Every row belongs to one group in each of 4 separate groupings. Each group adds its own fixed numbers to the row, and there is some noise. The rows also spread widely along 10 directions, which tell nothing about the answers.
Some rows, each with its group in each grouping after it:
-28,0,0,10,10,24,-2,25,-6,14,-11,-17,32,22,-16,-5,-27,-16,14,18,-8,0,-20,-20,10,-2  (0) fid X K_947
12,1,-3,0,2,-14,5,-3,7,2,2,17,13,-7,9,-9,-4,5,-10,-13,11,-5,14,10,3,-1  (5) mir V K_374
3,2,-6,10,5,4,-1,19,-5,10,15,-6,15,13,-6,-19,-19,-15,26,19,-15,18,-1,0,13,11  (3) Voso V K_947
3,12,14,4,19,18,-3,-7,0,3,10,-23,-8,17,-14,-12,-20,-2,-14,16,14,17,2,-11,0,-11  (4) karik T K_153
5,-2,12,4,15,16,-8,-9,12,0,13,7,-8,-4,24,-33,-1,-9,-11,-3,11,12,12,9,-15,-8  (1) firi T K_374
27,-3,9,4,6,-10,10,12,13,-1,6,3,5,0,-34,2,-30,1,-3,20,2,15,-2,13,17,6  (4) karik N K_153
8,8,-21,25,-2,-11,4,-11,-12,-11,44,1,-5,-7,12,-6,-12,-1,17,23,-12,27,13,21,9,-8  (2) mir N K_469
-12,6,-16,20,-15,-27,-10,-1,-15,-8,17,17,27,9,12,5,-6,11,12,0,-8,-4,21,-19,16,4  (0) Voso P K_469
8,-1,-4,7,14,25,7,9,19,-2,10,0,-1,-12,12,1,-20,-18,4,13,-4,3,-18,0,7,-11  (5) fid X K_374
-22,-13,-22,12,-16,11,11,-2,-16,-12,8,16,4,-5,8,-4,-17,-14,1,21,-18,-2,-25,6,-9,-6  (2) firi P K_469
-19,5,24,-5,2,12,-22,-2,0,5,-4,-16,-5,17,-5,-6,-16,-10,-17,-2,27,-1,3,-33,2,-9  (1) firi T K_374
-17,-24,1,-12,-20,-4,10,-4,-15,-4,-10,19,10,13,-19,7,-15,-6,-20,1,4,-10,-15,-8,7,1  (3) karik T K_153
2,-8,17,-16,9,-6,12,-9,13,-5,-7,23,26,5,-1,-10,-2,19,-36,-4,16,-14,12,-7,0,4  (4) mir T K_947
7,-7,-14,0,-9,-27,20,5,2,-3,10,25,40,-21,-36,13,-23,4,-2,10,-4,1,-10,-3,31,0  (5) firi X K_469
-15,-8,-18,17,-28,-17,-18,-17,-20,-1,23,8,-11,8,48,4,-1,-12,5,-16,22,-7,26,1,3,-10  (1) fid T K_153
14,-15,10,-16,10,10,3,7,10,15,10,-10,-8,-6,-7,-6,-18,-26,-5,12,23,8,-2,-9,20,-13  (0) Voso V K_947
5,-16,5,7,-1,2,-9,13,8,16,2,-1,7,-2,-3,-10,-18,-20,7,2,18,0,0,2,14,1  (1) firi N K_469
9,2,1,13,8,31,18,-13,18,-27,6,12,-9,-2,16,2,-10,1,-20,16,-18,-6,-6,2,-13,-7  (3) Voso N K_153
2,21,1,23,-1,-8,-26,-1,4,9,7,-21,-2,7,4,-6,-19,0,0,-2,25,-2,28,-12,5,-6  (1) firi P K_469
-2,0,-8,17,6,33,5,3,11,-13,15,3,-11,-4,38,0,-15,-17,3,13,-8,-12,-19,-9,-6,-8  (4) firi P K_153
-5,-13,2,-2,-18,-29,11,-4,-6,-15,-2,41,35,4,-16,4,-6,20,-16,1,-8,-11,9,-2,15,15  (3) mir N K_469
2,20,6,14,-2,0,5,15,10,-18,-7,12,14,14,-24,8,-26,9,1,23,-20,-5,-5,-11,-1,14  (4) firi V K_153
-1,12,-4,16,6,-2,-9,-24,-4,8,11,-20,1,2,26,-8,-1,2,-16,-20,28,-7,30,-9,-1,-18  (1) karik N K_374
-11,-20,26,-16,-3,7,-16,7,-4,-4,5,21,-7,17,-3,-28,-8,-12,-7,13,9,12,1,-11,2,10  (3) firi T K_469
-23,-7,16,5,-4,47,-8,8,6,-22,3,6,-25,10,11,1,-21,-20,-3,28,-9,-9,-20,-22,-11,-5  (1) firi X K_469
-8,20,-11,8,12,10,29,-32,13,-10,-11,-9,40,-14,3,26,-4,19,-44,-16,7,-34,-2,-42,6,-27  (5) Voso N K_374
-19,12,-21,21,-7,3,5,-4,-7,-7,4,4,16,7,14,7,-7,6,3,-2,-2,-15,4,-6,-5,-4  (2) firi X K_153
2,20,-1,2,11,-25,0,-16,8,15,-11,-9,42,6,-12,-8,-11,21,-27,-17,30,-6,33,-10,8,-6  (5) fid T K_947
-30,-15,-9,16,-5,11,0,-11,-28,-4,-1,11,11,21,24,-26,-3,-3,-6,9,-12,8,0,17,-23,3  (4) fid N K_153
1,-4,17,-11,-30,-49,-19,23,-2,3,5,8,9,14,-31,25,-31,2,5,-1,28,-8,20,-20,41,14  (1) mir P K_947
-26,-24,5,-9,-38,-20,3,9,-18,-36,0,65,5,16,7,2,-9,8,-7,14,-22,-13,-7,-5,-8,27  (4) firi P K_153
6,7,-10,4,22,24,29,-22,12,3,0,-18,23,-16,-4,2,-19,1,-38,11,12,-7,-8,-3,0,-25  (4) fid X K_947
-8,-2,-16,10,-15,-20,4,7,-19,-3,23,15,19,-2,-11,-2,-15,-8,24,18,-10,10,-5,-6,18,3  (2) firi V K_469
11,-6,-1,6,-7,-11,1,13,13,-8,1,25,18,0,-4,9,-16,7,0,11,1,-8,5,1,13,12  (4) fid X K_469
10,-17,-4,12,7,6,3,1,-4,18,13,-14,0,-5,-13,-17,-22,-23,4,13,7,28,-1,29,8,-11  (1) Voso N K_153

New rows, each followed by its group in each grouping:
-12,-16,-2,4,-13,3,5,-8,-1,-13,2,27,8,-9,15,-5,-8,-3,-16,2,0,-17,-4,-6,-5,-4  (1) firi P K_469
-15,-3,-29,20,-14,3,-6,9,-9,4,3,7,10,2,14,-5,-16,-12,15,2,-7,-6,-2,12,-3,4  (5) firi X K_469
0,-12,13,-6,-1,11,-10,10,13,-8,-16,21,-12,11,1,-15,-10,2,-18,3,4,0,13,14,-18,9  (0) Voso X K_374
-22,2,-18,10,-10,10,4,-21,-16,-1,0,-4,13,0,11,3,-7,-10,-16,-1,8,-21,-7,-24,2,-15  (3) firi V K_469
-20,7,2,14,-6,-6,-21,25,-4,-3,11,14,16,26,14,-1,-7,-3,31,0,1,-8,13,-29,15,13  (0) firi X K_153
-10,-22,-12,-2,-27,-3,-9,28,-8,2,1,11,-7,19,-5,2,-28,-26,18,12,-7,-1,-11,12,6,13  (0) karik T K_947
-16,7,-4,15,-2,-8,8,-5,-6,-4,7,9,34,1,-11,4,-12,8,-2,0,0,-7,4,-17,12,-4  (1) firi X K_153
-18,-2,-40,22,-27,-32,0,-2,-30,9,3,12,38,5,7,4,-4,-1,12,-13,-11,-6,11,6,4,4  (0) Voso V K_374
-17,-17,18,-14,-5,3,-9,-6,-14,-5,4,14,-4,17,2,-22,-8,-10,-15,7,7,15,-3,-8,-1,1  (3) fid T K_374
-2,15,26,1,20,19,-6,21,19,1,-6,-11,17,22,-18,-5,-25,1,3,18,4,1,0,-32,17,7  (3) fid X K_947
13,7,-11,-1,5,0,17,-7,10,2,12,1,13,-18,0,-2,-17,-10,-8,4,9,-5,-1,-4,13,-13  (5) firi V K_947
-8,-9,-13,8,-5,13,15,-5,0,-11,-10,17,12,-4,-9,-2,-22,0,-16,17,-14,-2,-11,18,-12,-5  (5) fid X K_469
-3,-4,3,3,-32,-21,-16,-9,-2,-22,-8,28,-22,7,11,0,-16,8,-26,-2,8,-7,25,22,-22,8  (1) fid P K_374
-16,6,-18,8,-26,-8,9,11,-3,-22,7,20,12,11,-6,26,-29,0,5,15,-28,-14,-13,-5,5,10  (5) mir T K_947
0,-3,29,-9,7,-21,4,5,17,0,-24,26,50,5,-24,0,-6,27,-24,-15,20,-16,17,-23,16,8  (1) fid X K_374
22,11,-2,7,14,-17,3,-1,13,9,30,1,28,-7,9,-7,-7,0,9,-1,12,9,19,-12,32,-4  (3) fid T K_947
-16,9,-14,24,0,-17,-23,-2,-26,19,8,-15,23,17,-3,-37,-13,0,9,-1,8,19,21,5,1,3  (3) firi P K_469
-23,11,-5,1,-7,-38,-9,-38,-44,9,20,-13,23,9,-19,-21,-4,9,-26,-7,26,26,29,-14,12,-11  (3) firi N K_374
3,34,11,20,21,15,-21,20,12,-1,19,-17,-3,25,28,-9,-4,1,35,3,3,-1,17,-41,9,4  (2) karik V K_374
4,0,-3,8,-9,-17,-19,17,12,2,-7,18,18,20,17,-5,-2,10,6,-16,4,-10,21,-1,-3,24  (4) Voso T K_374
9,28,-14,26,-1,6,13,-14,9,-27,18,0,0,-8,-5,12,-26,6,-11,21,-18,-1,-3,-4,-3,-9  (3) firi P K_153
-15,-7,1,6,4,-15,-10,8,-24,28,-7,-18,31,17,-39,-22,-24,-4,0,7,16,17,3,-8,16,-5  (0) karik P K_469
-8,-5,-10,8,-10,9,6,1,-6,-11,13,9,-2,6,-1,6,-21,-13,3,17,-16,10,-14,1,2,-4  (5) Voso T K_153
13,-17,8,-1,-4,7,-15,30,14,6,-6,9,-14,8,-20,-15,-30,-15,5,21,6,13,-5,26,-1,19  (4) firi X K_469
-4,7,13,12,19,7,-17,33,4,17,0,-7,29,22,-24,-28,-20,-5,28,14,-1,17,0,-15,18,17  (3) firi X K_469
-11,4,-10,8,-3,-18,14,-15,-13,-5,4,3,38,-2,-23,11,-12,10,-19,4,-6,2,2,-17,13,-9  (0) Voso N K_374
-4,-16,15,4,3,21,-3,6,7,-13,9,18,-12,4,24,-16,-7,-13,-1,11,-9,4,-4,8,-10,3  (1) mir N K_374
-8,-28,-11,-16,-26,-22,15,-17,-14,-6,14,25,9,-14,-1,31,-8,-7,-23,-7,24,-15,0,-17,30,-16  (0) Voso X K_153
-11,-13,5,-4,9,27,-1,-5,-2,-9,24,5,-21,1,54,-12,4,-18,1,-1,12,-8,-9,-30,2,-16  (2) karik P K_374
17,23,25,5,-5,-50,-26,28,9,-12,6,34,25,28,-11,-12,-7,31,22,5,-2,12,45,-12,16,40  (4) fid V K_374
5,0,-7,10,2,-13,16,-10,0,-2,9,14,31,-7,-10,-6,-9,5,-10,1,-2,2,3,2,12,-1  (3) firi N K_153
-7,10,9,6,-5,-17,9,2,-3,-24,7,25,28,13,-23,12,-18,24,-7,19,-12,4,5,-18,13,10  (4) fid X K_153
-3,5,-8,11,5,10,2,-17,-4,7,9,-21,5,0,14,2,-11,-7,-14,-6,21,-6,3,-22,12,-21  (3) Voso P K_153
20,-18,5,-4,-15,-8,-3,-5,12,-8,12,22,-18,-13,6,4,-12,-1,-14,2,19,0,22,16,7,-2  (1) Voso X K_469
-21,2,15,-6,-17,-26,-9,1,-18,-11,-7,7,4,25,-32,2,-19,14,-16,11,6,10,12,-6,3,10  (2) mir N K_374
-10,-22,10,-8,-11,-2,-9,16,-7,15,-15,0,-4,16,-26,-20,-28,-12,-10,7,15,11,7,36,-6,10  (1) mir X K_947
-6,11,-3,16,9,-3,5,-34,-9,-5,25,-1,20,-7,29,-7,5,15,-17,-10,17,-11,24,-34,10,-23  (1) karik P K_469
16,-4,-20,3,-17,-8,15,-3,6,-1,-14,6,6,-10,-13,17,-20,-7,-19,-7,5,-21,-7,12,2,-2  (3) karik V K_374
4,17,-6,4,-7,7,6,-17,6,-18,5,-4,-11,-9,0,16,-18,-6,-25,6,6,-14,-3,-18,0,-13  (3) firi V K_374
-11,-14,-2,11,-6,2,11,6,0,-8,0,22,27,-2,7,1,-11,-7,2,6,-17,-7,-12,-3,5,2  (1) fid N K_374
3,0,15,4,5,-12,-30,-5,-5,21,22,-22,-10,5,7,-18,-11,-16,5,-3,47,16,31,-15,23,-10  (1) firi N K_469
-10,-7,-24,10,-18,-26,17,-20,-21,-6,15,15,22,-8,6,14,-10,8,-20,-3,5,-10,1,1,11,-10  (4) mir P K_153
-10,-31,11,-16,-24,-9,-11,15,-11,-14,15,36,-11,12,4,5,-12,-6,7,18,4,4,1,-15,18,18  (4) Voso X K_469
-29,-23,-9,-1,-17,-2,13,-8,-7,-13,-9,36,22,3,32,14,3,3,-21,-17,4,-42,-7,-19,0,-8  (0) mir P K_153
-15,-9,14,-7,-37,-15,-15,15,-13,-20,2,26,-15,20,-12,16,-21,-7,6,14,-6,-2,2,-17,7,18  (1) Voso V K_374
-22,-24,-40,15,-29,9,14,2,-17,-2,-6,13,9,-3,12,14,-20,-22,-4,3,-10,-20,-28,22,-10,-1  (4) firi X K_153
-19,4,-10,23,3,-4,-3,20,-15,2,1,25,42,20,16,-35,-2,3,33,6,-36,12,0,6,-8,20  (5) fid V K_374
-40,10,-10,19,-5,18,-13,-3,-20,-7,-6,-8,8,30,7,-6,-13,-4,-7,8,-17,-3,-6,-8,-23,-4  (0) mir T K_374
-7,21,-5,17,3,3,-8,-14,-2,-16,12,0,0,10,22,-5,-8,13,-13,6,3,3,20,-4,-12,-2  (4) fid X K_374
-10,14,15,5,5,-3,2,13,9,-8,-11,6,26,14,-22,2,-18,15,-5,7,3,-11,-3,-28,7,4  (2) firi P K_153
-20,-12,-10,3,-15,-5,0,15,-19,1,-3,23,22,17,6,-24,-11,-8,11,10,-15,-1,-3,8,-9,22  (4) firi V K_947
4,-9,4,1,-23,12,-26,18,13,-18,10,17,-46,10,16,7,-25,-25,8,19,2,-3,1,5,-6,8  (0) firi T K_469
-3,-1,-23,11,-12,3,7,-13,-13,6,0,-20,-1,-6,-26,11,-29,-18,-16,19,4,5,-7,8,1,-21  (0) Voso V K_469
-11,-2,19,3,17,-7,-4,-17,-15,11,11,-5,25,5,-3,-32,-2,2,-14,1,17,25,17,-8,6,-11  (1) fid N K_374
-4,-1,-12,8,-8,-12,4,-13,-1,-8,4,22,20,3,15,-3,4,18,-11,-5,1,-9,19,-1,-5,0  (2) Voso T K_469
-4,-11,13,1,2,3,-1,-4,-5,2,-5,5,7,4,-14,-18,-17,3,-17,7,10,1,5,-2,-2,-5  (1) karik P K_469
-16,3,-7,-1,-11,15,14,-4,-17,-6,-4,-12,3,12,-22,10,-28,-12,-13,19,-6,-9,-19,-19,4,-7  (3) karik V K_947
-26,-8,4,-10,-17,10,2,-16,-15,-21,5,10,-14,7,4,17,-15,-5,-29,12,14,-13,-9,-25,-2,-9  (4) firi X K_153
28,21,-1,16,-1,-11,-1,19,25,-7,13,-5,8,7,-29,28,-34,4,10,18,-4,5,2,-10,23,8  (4) Voso T K_153
-20,-3,-12,15,-1,-12,-6,26,-13,15,9,7,46,17,2,-10,-14,-7,35,5,-10,5,4,-11,23,10  (0) fid X K_947
-25,-3,-14,12,-8,21,-4,-6,-5,-16,2,18,1,11,48,-6,0,-8,-2,-2,-15,-13,-6,-6,-21,-3  (5) fid T K_374
-22,-13,-17,17,-19,26,1,1,-1,3,-24,2,-2,6,27,3,-11,-22,-9,-12,5,-38,-13,7,-24,-5  (1) firi V K_153
-11,-7,-5,2,-3,9,12,30,15,-2,-7,13,37,9,10,29,-15,-3,11,-1,-4,-40,-19,-36,25,11  (4) mir X K_947
-20,3,11,0,-5,-30,-9,6,-29,6,4,17,47,29,-13,-15,2,17,14,-5,5,-2,19,-46,28,15  (3) karik V K_469
-19,6,-12,7,-6,-9,5,20,1,9,-15,3,50,10,-22,12,-21,2,3,-2,0,-23,-5,-25,19,6  (0) firi X K_947
-4,3,1,-3,-6,-8,7,-35,-17,-22,31,9,-10,0,13,-11,-8,3,-26,17,5,17,23,1,1,-11  (3) fid N K_947
-2,8,-2,9,-22,-11,-9,-28,6,-24,5,22,-7,3,28,16,1,21,-29,-13,14,-26,38,-13,-10,-4  (1) Voso T K_469
13,15,-11,15,4,-10,5,-2,6,-12,35,1,-3,-12,17,6,-13,1,8,9,-2,8,5,-2,14,-10  (2) mir P K_374
1,1,12,6,0,-13,-10,10,8,-5,8,23,18,8,11,-9,0,13,6,-9,3,0,27,-11,9,13  (1) Voso X K_374
-5,-10,-11,-2,-14,-14,6,0,-1,1,-7,16,24,-3,-10,4,-15,-2,-19,-4,4,-9,-11,2,1,5  (4) firi T K_374
-5,-11,-27,6,-22,-32,5,-13,-25,3,21,14,24,-6,-3,0,-12,-9,0,-2,-3,16,-1,12,17,-3  (3) fid T K_374
13,2,-15,7,0,-3,18,-20,8,-5,13,7,11,-23,6,20,-10,-2,-20,1,11,-19,2,-9,15,-24  (0) mir V K_469
-9,-31,33,-27,-12,0,-19,42,2,-10,-8,41,-14,24,-14,-16,-18,-12,13,17,-6,15,-6,-3,5,30  (5) Voso X K_374
-1,-16,-4,3,9,13,15,0,1,11,-11,-5,28,-6,-24,-9,-23,-4,-20,15,0,3,-22,0,3,-8  (4) Voso P K_469
9,11,6,5,7,11,3,-15,8,-6,-4,-9,-8,2,-9,1,-19,8,-31,14,14,-5,9,1,-9,-10  (4) mir V K_469
-2,17,-26,42,5,13,4,2,7,10,1,-14,25,3,29,7,-8,-5,16,-14,-4,-25,5,0,-1,-10  (1) mir V K_153
24,-12,-24,4,-3,-10,12,-20,-4,5,25,-7,-7,-26,3,0,-16,-15,-17,7,13,20,2,32,8,-15  (4) Voso N K_374
-5,-5,10,-13,-3,-15,6,-15,-4,-11,4,24,17,3,-8,2,-3,11,-29,-5,11,-7,9,-23,8,-7  (0) karik T K_374
